All rows are made from the same 12 directions, up to rounding. Whole rows:
[[-5, 0, 5, -6, 14, -19, 19, -29, 7, 5, -14, 6, -19, -9, -30, 12, -17, 0, 5, 37, -8, -10, -22, 13, -7],
[-4, -18, -8, 8, -24, -4, 15, -18, -15, 10, -22, -5, -3, -6, -15, 8, 23, 33, 4, 0, 4, 14, -13, 20, -8],
[12, -22, 10, -22, 5, -14, 14, 0, -7, 23, -4, -8, 4, -9, 1, -12, -9, -10, 12, -14, 9, -16, -5, -8, -23],
[-11, -5, -5, -9, 17, -9, 5, 4, -2, -10, -8, -8, 12, -3, 4, -10, 0, -18, 15, 31, 12, -32, 12, -15, -17],
[17, 6, -7, 30, -3, 36, -22, 1, -1, -9, 0, 12, -6, -12, 30, -3, -13, -19, -5, -4, -15, -5, 28, -3, -17],
[-3, -20, 0, -50, -4, -1, -7, 12, -1, 16, 12, 14, 6, 14, -17, -9, -7, -5, -3, 18, -7, 18, 6, 9, -12],
[-7, 8, -7, -4, -11, -11, -15, -11, 4, 5, 2, 12, -17, -8, -4, -2, 11, 2, -4, 33, -29, 21, 19, 1, 12],
[-25, 1, 10, 16, 1, -12, 1, -1, -4, 13, -22, -14, 9, 14, 0, -2, 36, 5, -12, -16, 14, -19, 9, -2, -8],
[18, -6, -16, 10, -23, 19, -11, -6, -5, 13, 4, 11, -5, -11, 1, 3, -16, 17, 16, -16, 11, 12, -1, 8, -16],
[27, -4, -9, 13, -5, 9, -16, -11, -8, 9, 6, 11, -15, -17, 19, -4, -14, -8, -6, -7, -10, 1, 2, -16, -15],
[9, 9, 12, 27, 3, 3, -1, 3, 4, 8, 0, -18, 0, -23, 14, -4, -9, -14, 20, -28, 21, -32, 7, -16, -4],
[-9, 8, -23, -23, -4, -13, -18, 1, 14, 8, 7, 9, 11, 2, 5, -12, -13, 5, 34, 23, 6, 2, 31, -10, 4],
[-16, 12, -17, 17, -5, 7, -10, 0, 2, -10, -14, 13, 10, 25, 13, 0, 17, 17, -9, -3, -2, 10, 21, 9, -7],
[-1, 12, 12, 21, 0, -22, 22, -11, 2, -5, -13, -9, -18, -30, 3, -4, 8, -7, 15, 7, -20, -7, 7, 1, 4],
[1, 20, 23, 18, 5, -2, 0, -10, 16, 22, 4, 3, -19, -5, -26, 15, -24, -1, 2, -25, 15, -13, -24, 10, 0]]

The start of a row, then its end:
[-9, -5, -3, -5, 3, 14, 11, 15, -7, -18, -5, 13, 16, 40, 0, 3, 11, 14, -26, -19, 1]
[18, -11, 21, -12]
[12, -16, -1, -1, -18, 10, -3, 0, -14, 12, 3, -2, -3, -2, -1, 2, 11, 13, -13, -20, 1]
[17, -13, 3, -1]
[8, 3, 6, 8, 9, 15, 17, 7, -2, -24, -1, 16, -6, 5, -1, 4, -15, -10, -12, 0, -15]
[7, -11, 19, -18]
[-21, 23, -10, 25, 3, 1, -14, -16, 15, -2, -6, -7, 0, 0, -16, 18, -3, 14, 15, 19, 27]
[-21, -3, -2, 18]
[16, -13, -8, 8, -14, -4, 10, -5, -18, -4, 3, -11, -7, -21, -2, 3, 7, 13, 6, -4, 11]
[3, -26, -10, 1]
[-18, 21, 5, -8, 3, -15, -4, 3, 20, 15, 1, 13, 2, 25, -11, -1, -6, 9, 4, -17, 4]
[7, 8, 12, 3]
[5, -7, 1, -16, -18, 6, -13, 1, -1, 7, 11, 6, -9, -5, -2, -1, 9, 3, -11, 10, -30]
[35, 11, 8, 19]
[4, 9, -9, -2, -20, 22, -12, 11, 8, -17, 16, 12, -4, -9, 3, 1, -6, 4, 11, 16, -24]
[35, 21, 16, 21]
[-19, 5, 2, -15, 11, -24, 8, 16, -6, -3, -1, 19, 3, 35, -9, -11, 15, -3, -22, -1, 4]
[0, -8, -2, -29]
[-11, -7, 5, -3, -2, -3, -10, -2, 0, 14, -14, -16, 11, 1, 20, -10, 28, -5, -5, -2, -12]
[-5, 35, -8, 11]
[2, 18, -1, 19, -5, 9, -5, -13, 11, -16, -2, 8, -16, -9, 7, 9, 0, 2, -8, 16, -39]
[24, 14, 14, 27]
[8, -5, -8, 9, 10, 37, -24, 3, -2, -7, 0, 8, 5, -2, 17, -1, -17, -26, -6, 19, 1]
[-22, 22, -7, -24]
[-1, 20, 10, 22, -1, 13, -5, -9, 18, 2, -4, 1, -6, -3, 5, 9, -9, 2, 3, -16, -14]
[7, 14, 17, 18]
[4, -4, -9, 1, 16, -2, 17, 3, -7, -11, -11, 17, 11, 23, 10, -5, -13, 1, -5, -18, 13]
[-11, -11, 4, -41]
[23, -13, -13, 12, 4, 13, -5, -1, -21, -8, -3, 15, -2, 12, 29, -5, 4, -3, -36, -20, -10]
[5, -8, -13, -29]
[2, -10, 17, -14, 5, -27, 18, -19, 0, 17, -2, -23, -11, -14, -23, 10, 6, 7, -3, 5, -1]
[-2, -32, -4, 29]
[-1, 10, 0, -10, 5, -17, 5, -2, 17, 0, -3, -6, 6, -13, 17, -13, -10, -8, 32, 6, -17]
[-1, 33, -3, 17]
[26, -13, -17, 3, -14, 4, 3, 2, -22, -11, 6, 16, -12, -17, 17, -10, -2, -1, -3, 4, -16]
[17, -4, -8, -25]
[-10, 7, 19, -10, 21, -15, 20, 12, 11, -15, -1, -17, 11, 3, 5, -6, 3, -16, 4, -1, -7]
[-12, 5, -3, 20]
[0, -10, -15, 3, -2, 3, 0, -22, -2, 3, -22, 2, 2, -6, 11, 0, 3, 7, 8, 21, -15]
[0, 21, 8, -9]
[-4, 15, 38, -12, 14, -9, -1, 19, 15, 5, 21, -11, -7, -1, -6, -3, 0, -29, -16, -14, -17]
[0, 1, -7, 32]
[-14, 5, -3, -11, -4, -18, 10, 12, -4, -14, 12, -3, -2, -2, -25, 1, 8, 7, 10, 23, 16]
[2, -22, -4, 9]
[7, -4, -3, 15, -12, -11, -9, -17, -11, 10, -3, -16, -10, -10, 12, 5, 30, 14, -21, -10, -10]
[11, -7, -18, 28]
[5, -10, -16, 0, 3, 5, 2, -2, -12, -6, -7, 9, 10, 21, 11, 0, 4, 13, -15, -12, 8]
[4, -10, -1, -18]
[8, -7, -22, 4, -2, -7, 6, -20, -4, -8, -8, -12, 4, -18, 7, 5, -5, 15, 24, 19, 10]
[-7, -6, -10, 11]
[-1, 8, -8, 26, 3, 10, -10, -29, 15, 5, -19, -21, 9, -6, 19, 14, 0, 15, 11, -8, 0]
[-9, 18, 0, 35]
[-7, -12, -1, 5, -20, 2, -7, -19, -9, 16, -10, -6, -13, -9, -22, 13, 23, 19, -11, 19, -5]
[13, -9, 11, 9]
[-19, 1, 17, -8, 30, -5, 8, -2, 12, -2, -13, -16, 13, 9, -4, 1, -1, -22, -1, 17, 5]
[-35, 8, -3, 3]
[9, -10, -4, -1, -22, 21, -11, 7, -8, -6, 17, -14, 0, -17, -6, 9, 8, 10, 3, 5, 3]
[19, -9, 0, 29]
[10, -13, 1, 10, 5, 57, -24, -3, 2, 4, -1, -3, 12, 6, 4, 16, -21, -10, -11, -5, 14]
[-15, 5, 11, -8]
[-21, 4, 5, 7, -2, -11, 12, 11, -8, -9, -10, 3, 1, 16, -11, -2, 27, 5, -14, 0, 4]
[0, -6, 8, -15]
[12, -6, 9, 2, -8, 23, 19, 20, 1, -22, 0, -10, 12, -20, 20, -9, -7, -11, 25, -12, -18]
[9, 25, 18, 4]
[-11, 21, 17, 12, 26, 11, 9, -4, 24, -14, -3, -5, 3, 6, -13, 17, -26, -12, 6, 5, 6]
[-21, -7, 15, 15]
[2, -6, -28, -17, 19, -22, 13, -27, 4, -9, -21, 11, 13, 23, 22, -2, -5, 19, -1, 13, -18]
[10, 6, 0, 2]
[18, -7, -12, -11, -4, 5, -2, -3, -2, -13, 19, -12, -3, -29, -2, 5, -18, -1, 22, 27, 3]
[3, -14, -14, 27]
[14, 4, 5, 10, -13, -13, 23, 13, -10, -21, 7, -4, -10, -21, 15, -10, 13, 1, 5, -17, -22]
[22, -4, -2, 11]
[5, -21, -2, 15, -14, 6, 13, -28, -13, 11, -23, -14, -6, -14, -11, 16, 15, 25, -3, 0, 2]
[4, -19, 16, 1]
[3, 3, -8, -5, 13, -16, -6, 1, -1, 3, -2, 7, 7, 17, 27, -14, 4, -6, -12, -16, -6]
[-4, 13, -20, -9]
[-4, -4, 6, 11, -14, 25, -24, 0, 1, 22, 5, -12, 4, 1, -14, 13, 4, 8, -4, -17, 28]
[-8, -5, 3, 8]
[10, -1, -24, 7, 15, -1, 3, -14, -7, -25, -4, 6, 2, 8, 16, 6, -5, 6, -13, 16, -4]
[-1, -15, -13, 1]
[8, -11, -3, 2, 9, 8, 20, 4, -8, -21, -11, -4, 12, -2, 16, -5, -3, -6, 5, -1, -3]
[-8, 2, 4, -15]
[-11, -3, -2, 2, 4, 14, -10, 8, 2, -6, -9, -8, 19, 12, 19, -5, 15, -6, -6, 1, -2]
[-7, 29, -2, 4]
[2, -6, -7, -28, -4, 10, 1, 18, 3, -21, 14, 2, 11, -2, 8, -8, -4, -6, 12, 24, -21]
[23, 20, 6, 18]
[7, -15, -6, -33, -14, -9, -8, -3, 4, 26, 9, -6, 8, -3, 0, -6, -4, 13, 17, -8, 0]
[19, 9, -2, 18]
[-13, 7, -8, 11, -9, 7, -1, 15, -2, -4, 1, 4, 13, 17, -10, 3, 3, 17, 11, -19, 37]
[-5, -8, 8, -16]
[-3, -20, 15, -15, 23, 6, 10, 0, -1, 4, -9, -25, 17, -6, -6, 1, -9, -22, 9, 12, 23]
[-43, -5, -8, -8]
[1, 7, 20, 6, -2, -6, 12, 15, 0, -3, 16, -17, -5, -12, -18, 5, 0, -2, 6, -21, 21]
[-7, -29, -5, 16]
[-7, -11, -12, -2, -19, 1, 4, 2, -14, -2, -11, 11, 4, 16, 0, -3, 26, 23, -12, -3, -8]
[26, 4, 16, -13]
[-28, 11, -4, 5, -21, 21, -16, 28, 8, -1, 2, 1, 18, 3, -10, -8, 6, 1, 35, 7, 26]
[-8, 39, 16, -15]
[19, 2, -5, 7, 18, -3, 32, -1, -5, -27, -9, 21, -2, 9, 19, -4, -20, -3, -7, -16, -18]
[6, -15, 10, -28]
[14, -4, -7, -9, -2, -6, -18, -16, 2, 30, 1, 14, -8, 7, 9, -3, -10, 6, -11, -17, -9]
[11, 4, -7, -6]
[-16, -2, 7, 26, 1, 24, -4, -3, -6, -11, -18, -8, 0, 3, -2, 10, 25, -6, -22, 16, -5]
[-11, 9, 11, -5]
